The rows of a group lie close to one hidden flat surface of 12 dimensions, which may be shifted away from zero. Surfaces can cross.
In the rows, zero is written as 128.
Some rows, each with its group after it:
[136  95 112 115 106 136 160 142 129 123 184 169 142 162 111 100 135 122
 130 114 157 105]
Q_973
[166 141  66  93 118  92 146 164 127 161 152 109 142 144 146  60 122 133
 129  75 126  69]
Q_907
[120 121 136 185 133 113 156  88 143 132 148 107 145 163 144 100 133 161
 109 115 127 168]
Q_992
[ 83 136 112 148 149 117 146 128 134 124  76 112 172 158 134  90 191 158
 171 102 109  81]
Q_973
[134 118 100  87 167  93 139 134 124  95  86 105 117 153 177 178 118 146
 146 137  85 105]
Q_907
[146 138 106  90 128 141 159 130 117 132 121 120 120 146 113 128 164 125
 163  85 103  85]
Q_973
[133 123  88 161 161 182 133  61 114 139 160 102 144 120 180 175 111  98
 119 104 110 143]
Q_992
[139  87  83 146 102 131 140 111 109 135 138 165 151 104 163 143  79 143
  85 128 123 157]
Q_731
[146 108  66 159  84 140 149 102 120 131 191 140 120 120 145 116 135 109
 122  98 140 134]
Q_731
[156 137  87  84 121 109 183 136 135 140 174  99 112 190 131 100 160 118
 153  92 103  94]
Q_992
[143 149 115 124 148 141 109 127  92 179 119  76 147 146 171  76  48 137
  82  79  94 134]
Q_907
[128 126 122  87 147 105  95 163 163 122 149 172 119  92  96 167 101 111
 134 178 172  88]
Q_907
[106 152 144 161 178 127  90 121 165 125 151 117 149 132 109 153 169 115
 145 154 175 110]
Q_973
[135 140  74 114  98  71 149 173  94 154  96 130 142 130 110 103 159 154
 127 133 105  91]
Q_973
[116 143 183 155 148 113 120 119 131 171  83 104 136 147  71 109 106 185
  97 143 123 145]
Q_731
[130 120 125  66 126 126  51 173 162 120 128 117  98 118 111 110 144 146
 155 137 151 119]
Q_973
[159 128 126 136 140 111  86 135 147  97 150 147 121  51 188 163  86  97
 112 139 158 149]
Q_731
[173  96  85 147 116 134 150 121 114 145 154 158 129 123  89 175 184 139
 125  99 145 116]
Q_731
[113 139 116 136 143 163 177  91 137  95 155 103 136 122 114  92 144  82
 170  66 127  65]
Q_731
[150 133 122  95  87 124 143 139 107 149 128 173  73 156 147 150  90 122
 138 154 127 127]
Q_992
[164 134 157 128 194 115 113 134 177 131 173 118 147  87 114 159  73 114
  97 134 166 128]
Q_731
[107  78 168  72 113 127 155 151 178  85 155 126 136 173  88  85 157 149
 152 138 126 127]
Q_973
[135  67 149 123 127 105 143 133 191  87 153 151 158 114 113  95 148 168
 127 101 148 132]
Q_731
[100 137 139 123 142 102 151 118 160 134 151  80 125 129  88 108  77 133
 102 168 106 127]
Q_973
[127 128 137 170 146  93 138 145 168 111 128 134 201 114 142  97 197 145
 130 111 133 139]
Q_907
[116 135  73 121 182 173 106 114  90 137 107 109 138 138 116 178 130  95
 151 107 143  46]
Q_731
[142 123 147  92 138  97 130 176 179 123 111 138 158 135  69 117 252 167
 180 124 130 109]
Q_973
[150 117 127 127 118  94 159 104 152 120 107 124  99 129 135 100 138 174
 146  89 107 130]
Q_992
[122 106 144 111 110  88 115 146 149 115  95 156 114 100 103  99  84 174
 117 138 151 117]
Q_907
[ 87 116 153 178 125 151 129 102 113 138 106 137 158 146 142 110  99 152
  95 147 114 174]
Q_992
[143 145 141 163 156 152 132 104 116 141  99 152 147 106 100 178 174 123
 150 102 152  96]
Q_973
[104 114 147 115  94 111 152 164 128  92 111 179 136 132 113 115 180 119
 169 148 141 109]
Q_907
[147 144 124 196 123 104 197  83 105 131  73 142 147  98 164 153 157 146
 129  96  84 153]
Q_992
[126 178 112  87 133 150  98 119 118 156  90 129  98 139 173 155 143 120
 181 139  96 110]
Q_992
[138  94  85 160 161  72 140 112 157  72 133 103 128 126 166 168 157 157
 123 123 126 122]
Q_907
[171 133 112  89 103 140 104 153 130 139 181 170  96  92 112 154 121  86
 125 141 163 130]
Q_973
[ 99 129 122 159 117 118 108 138 147  96 100 157 152  78 122 109 199 131
 171 127 155 105]
Q_907
[132 128 150 136 124 148 147  85 174 130 152 135 125 114 154 127 132 126
 139 119  99 177]
Q_992
[121 114 144 124 138 122 157 159 112 128  91 187 197 107 146 152 126 121
 108 148 109 129]
Q_907
[129  86 116 101 119 100 170 142 119  87 104 137 121 179 132 114 137 164
 144 113 109 105]
Q_992
[128 129 145 175 156 137 170 102  96  86 116 107 148  94 175 124  60  93
 100  83 120 123]
Q_731
[ 67 140  95  94 103 136 139 158 125 160 141 176 167 114 140  97  90  88
 136 177 119  95]
Q_973
[119 112 128  73 119 123  98 156 132 122  92 138 109 138 110 127 124 153
 149 132 134 102]
Q_992
[120 125 139 134 130 135  42 152 107 103  71 162 109  80 143 176 130 127
 132 150 172 127]
Q_731
[137 151 114 137 129 115 125 141 150 119 155 127 124 157 142 112 193 107
 165 112 147 105]
Q_973
[115 103  91 170 145  99 124 141 132 120 177  96 172 144 118 135 160 128
  89 149 154 134]
Q_973
[112 111 116 151 169 128  83 120 103 130 100  80 136 152 137 125  66 157
  93 110 150  99]
Q_731
[141 105  96 139 117  95 201 116 139  93 151  95 140 149 159  84 151 138
 132  79  84 129]
Q_992
[ 67 123 134 115 130 170 120 108 136 102 140 130 129 116 120  92  89  79
 155 138 147  80]
Q_731
[101 141 125  86 162 127  61 141 183 117 109 126 140  80 147 125 131 132
 174 139 135  92]
Q_731
[129 120 146 169 121 104 127 104 172  71 181  85  96 134 186 120 140 123
 120 150 132 200]
Q_907
[122 116 107 121 105  83  69 170 126  99 126 157 112 110 166 109  93 134
 108 162 166 135]
Q_907
[140  94 131 119 117 193 138  86  91 142 113 155 139 107 124 146  91 129
 121  87 101 143]
Q_992
[ 96 140 168 142  82 129 146 134 120 149 112 148 131 164 151  78 140 138
 127 155  95 189]
Q_992
[149 119 147 187 175 103  90 107 167 111 122 114 145  88 142 175 141 166
  97 131 155 171]
Q_907
[110 185 108 103 150 127  42 145 101 153  77  88  95 102 174 127  57 114
 130 138 123  94]
Q_731
[148 118 165  94  99 112 198 148 130 108 104 194 131 118 110 151 153 116
 154 152 109 127]
Q_907
[121 108 122 105 158 149 148 129  77 136  88 103 155 181 126 131  95 149
 121  92 104  87]
Q_907
[158 107 176 166 146 165 177  63 126 124 140 129 114 106  59 163  91 129
 108  87 145 132]
Q_973
[172 148 105 138 147 135 135 105 125 158 103  81 141 135 104 115 205 163
 157  34 106  99]
Q_992

New rows, each followed by its group:
[130 117 162 167  98  95 124 144 149 128 137 165 131  77  73 114 114 152
  88 158 161 163]
Q_973
[113 138 138 133 144 168 161 119  94 151 132 114 171 151 135 121 101  99
 120 111 100 128]
Q_907
[167 168  81 151  73  91 109 145  90 174 114  85  98 119 147  63 137 153
 113  70 120 133]
Q_992
[ 70 140 152 163 119 172 155 106  99 135 146 109 131 172  99 106 112 101
 120 162 124 128]
Q_731
[168 152 120 117 139 120 151 117 102 128  91 144 135  51 176 145  64 108
 116  79  98 110]
Q_731
[165 108 106 159 184  86  66 136 152 121 117 105 141 112 130 164 156 178
 110 113 169 117]
Q_907
[140 144 165 135 149 110  81 132 130  94  79  81 105 142 200 161 148 151
 136 136  99 186]
Q_907
[135 122 133 121 143 178 138 128  97 163 157 153 149 179  96 183 139 103
 118 150 135 123]
Q_992
[153 134 114  80 151 100 150 165 154 131 148 155 152 116 145 155 113 103
 126 157 114 111]
Q_907
[188 165 120  79 111  97 123 183 128 153 178 138  81 165 128 166 158  89
 136 158 139 138]
Q_731
[117 133 119 161 103 114 126 131 108 160 114 108 127 177 122  62 118 175
 105 115 136 137]
Q_992
[116 117 165 108 142 182 101 105 144 150  91 146 125 136 110 150 133 151
 153 124 110 141]
Q_992
[149 127  97 166 137 139 118  94 139 144 194  84 135 122 137 118 129 111
 100  96 145 147]
Q_992
[ 93 115 162 135 104 157 192 117 102 120 133 156 138 147  98 112  78 106
 112 151 118 133]
Q_731
[133  68 112 111 111 115 123 156 134  84 184 104 130 152 128 130 153 134
 105 147 139 162]
Q_973
[ 96  98 116 139 111 119 106 103 127  94  95 124 115  82 174  98  54 153
 105 119 113 146]
Q_992
[125  62 126 135 100 129 136 155 122 106 167 160 158 130 107 139 133 136
  86 156 162 152]
Q_973
[ 91 126 166 168 138 154 134 107 115 174 124 144 155 132  88 150  74 133
  80 189 128 163]
Q_731
[185 110 102 141 123 125 120 131 101 126 146 166 126  93 128 192 145 118
 119 114 151 130]
Q_731
[109 105 119 144  75 130 121 124  93  74 112 149  78 139 136 123 177 117
 168 124 153 120]
Q_907
[146 146 110 119 108  70 111 173 138 116 113 140 120  98 184 118 157 134
 137 138 121 144]
Q_907
[137  92 101  85 147 143 143  93 157  88 157 125 112  97 151 148  75 116
 140 106 107 110]
Q_992
[ 99 119 110  85 116 145 140 141 137 151 111 153 144 139 116 114 112 141
 145 147  99 103]
Q_731
[153 168 147 118 169 116  87 141 135 126 104  96 112 112 132 148 130 120
 144 109 150  98]
Q_731
[100 136  98 112 123 124 138 143 108 156 159 101 115 205 141 110  91 120
 106 171 116 121]
Q_731
[103 145 147 106 185 147 147  59 176 149  65 136 133 121 109 146 102 175
 175 111  81  85]
Q_992
[131 151  78 143 134 128 114  97 101 115  80 108 116  86 198 144 115 127
 145 100  88 118]
Q_992
[ 81 125 152  82 158 131  92 154 177  93 126  93 118 153 124  77 129 125
 175 140 145  89]
Q_731
[ 99  89 137 150 149 146  85 136 130  53 102 142 142 101 148 144 165 124
 157 116 168 106]
Q_731
[ 89 120  40 136 182 157 101  82 137 171 141  75 174 150 153 132 102 141
 119 114 106  83]
Q_731
[140 193 130 135 136 142  51 180 106 163 106 121 161 108 153 119 202  97
 150 118 155 125]
Q_907
[ 89 123 104  96 119 149 121 135  73 106 105 125 103 148 147 105  57 101
 127 125 128  73]
Q_731
[ 92 120 144 159 128 196 126 104  76 122 135 138 137 147 116 141 110  87
 119 133 153 123]
Q_907
[121 119 167 114  95 124  89 147 130 100  85 149  95  89 125 140 135 149
 128 159 131 177]
Q_973
[170 142  96 134  95 133 113 132  78 163 123 101 138  90 121 113 167 126
 120  64 123 137]
Q_992
[154  79 105 104  87 119 118 154  99  87 132 175 100 120 133 119  92 139
 116 105 170 106]
Q_731
[119  80 137 115 131 162  80 109 125  99  65 108 122 154 146 120 168 189
 158  81 113 145]
Q_992
[147 158 120 140 122 126 137 126 131 146 197 105 101 141 123 125 119  84
 120 134 149 127]
Q_731
[119 156 142 128 133  80 114 131 192 115 107 128 149  68 185  97 127 142
 140 152  89 168]
Q_907
[118 133 130 126 117 128 190 106 147 111 113 130 157 115 143  80 164 127
 169  75  81 109]
Q_731
[ 97  85 153 146 112 117 167 133  97  94  85 145 146 130 118 140 129 146
 103 162 102 160]
Q_973
[ 91 135 181 147 135 164 122  96 110 110  59 113 120 125 135 125 123 143
 140 120  90 153]
Q_907
[128 105 100 166 123 136  81 131 158 121 184 133 168  96 149 127 175 122
 115 130 159 174]
Q_973
[128 157 133  71  96 145 151 155 141 120 161 144 117 154 186 143 187  63
 185 165  80 161]
Q_992
[135  80 158 143 104 175 135 102  94 107  85 168 145  92 129 166 131 151
 116 101 111 174]
Q_992
[165  99 146  72  60 116  97 193 107 119 116 155  91 124  99 104 160 157
 132 116 142 154]
Q_992
[139 166  96 140 126 138  92 101 148 167 121 124 147  58 149 106 152 123
 147  80 120 126]
Q_973
[137 136 106 174 122 116 221 103 117 137 142 128 169 136 128 101 153 120
 120  98  98 122]
Q_973
[147 133 163 163 152 136 105 118 156 133 170 103 126 127 101 121 134 133
 103 112 174 153]
Q_907
[191 158 163 135 131 118 101 166 155 140 181 126 129 125 124 136 185 105
 121 122 169 166]
Q_907
[109 121 188 161 115 119  87 115 164 105 120 131 110  76 138 120  92 146
 105 167 153 193]
Q_907
[110 147 107 146 169 130  66 119 119 122 118  86 133 103 205 160  78 117
 103 154 125 154]
Q_907
[154 161 160 103 127 137 134 152 138 154 126 123 135 134 116 111 151 112
 147 110 115 132]
Q_907
[137 128 120 133 138 162 112 102 110 113  93 117 130 108 140 165 172 128
 156  90 108 131]
Q_973
[145 135 122  89 112  99 163 130 141 123 131 166  76 164 158 148 105 126
 157 158 110 114]
Q_992
[174 133 161 164 108 139 119 138  93 136 128 124 117 133 116 111 177 129
 121  83 159 158]
Q_907
[160 174  99 152 127 138 132 157 101 148 171 129 166 118 176 123 181  56
 128 108 139 147]
Q_907
[119 174 212 126 181 127 139 142 167  80 108 113 144  95 146 127 146  86
 163 129 124 121]
Q_731
[103 136 138  79  94 168 120 151 103 159 118 136 133 142 117  78 107 120
 134 128 102 135]
Q_992
[138 124 100 115 152 153 138 105 139 101 170 126 143  88 150 187 118  77
 132 138 118 132]
Q_992
[ 90 102 156 169 122 147 147 115 106  89 115 124 140 137 140 104  93 121
 103 138 133 143]
Q_731
[131 157 127  96 140 151 121 140 109 129 104 110 107 142 146 158 147 100
 161 134 108 115]
Q_907
[ 76 102 150 160 139 158 115  70 133 137  89 114 154  97 121  79  48 174
  94 110 111 151]
Q_992
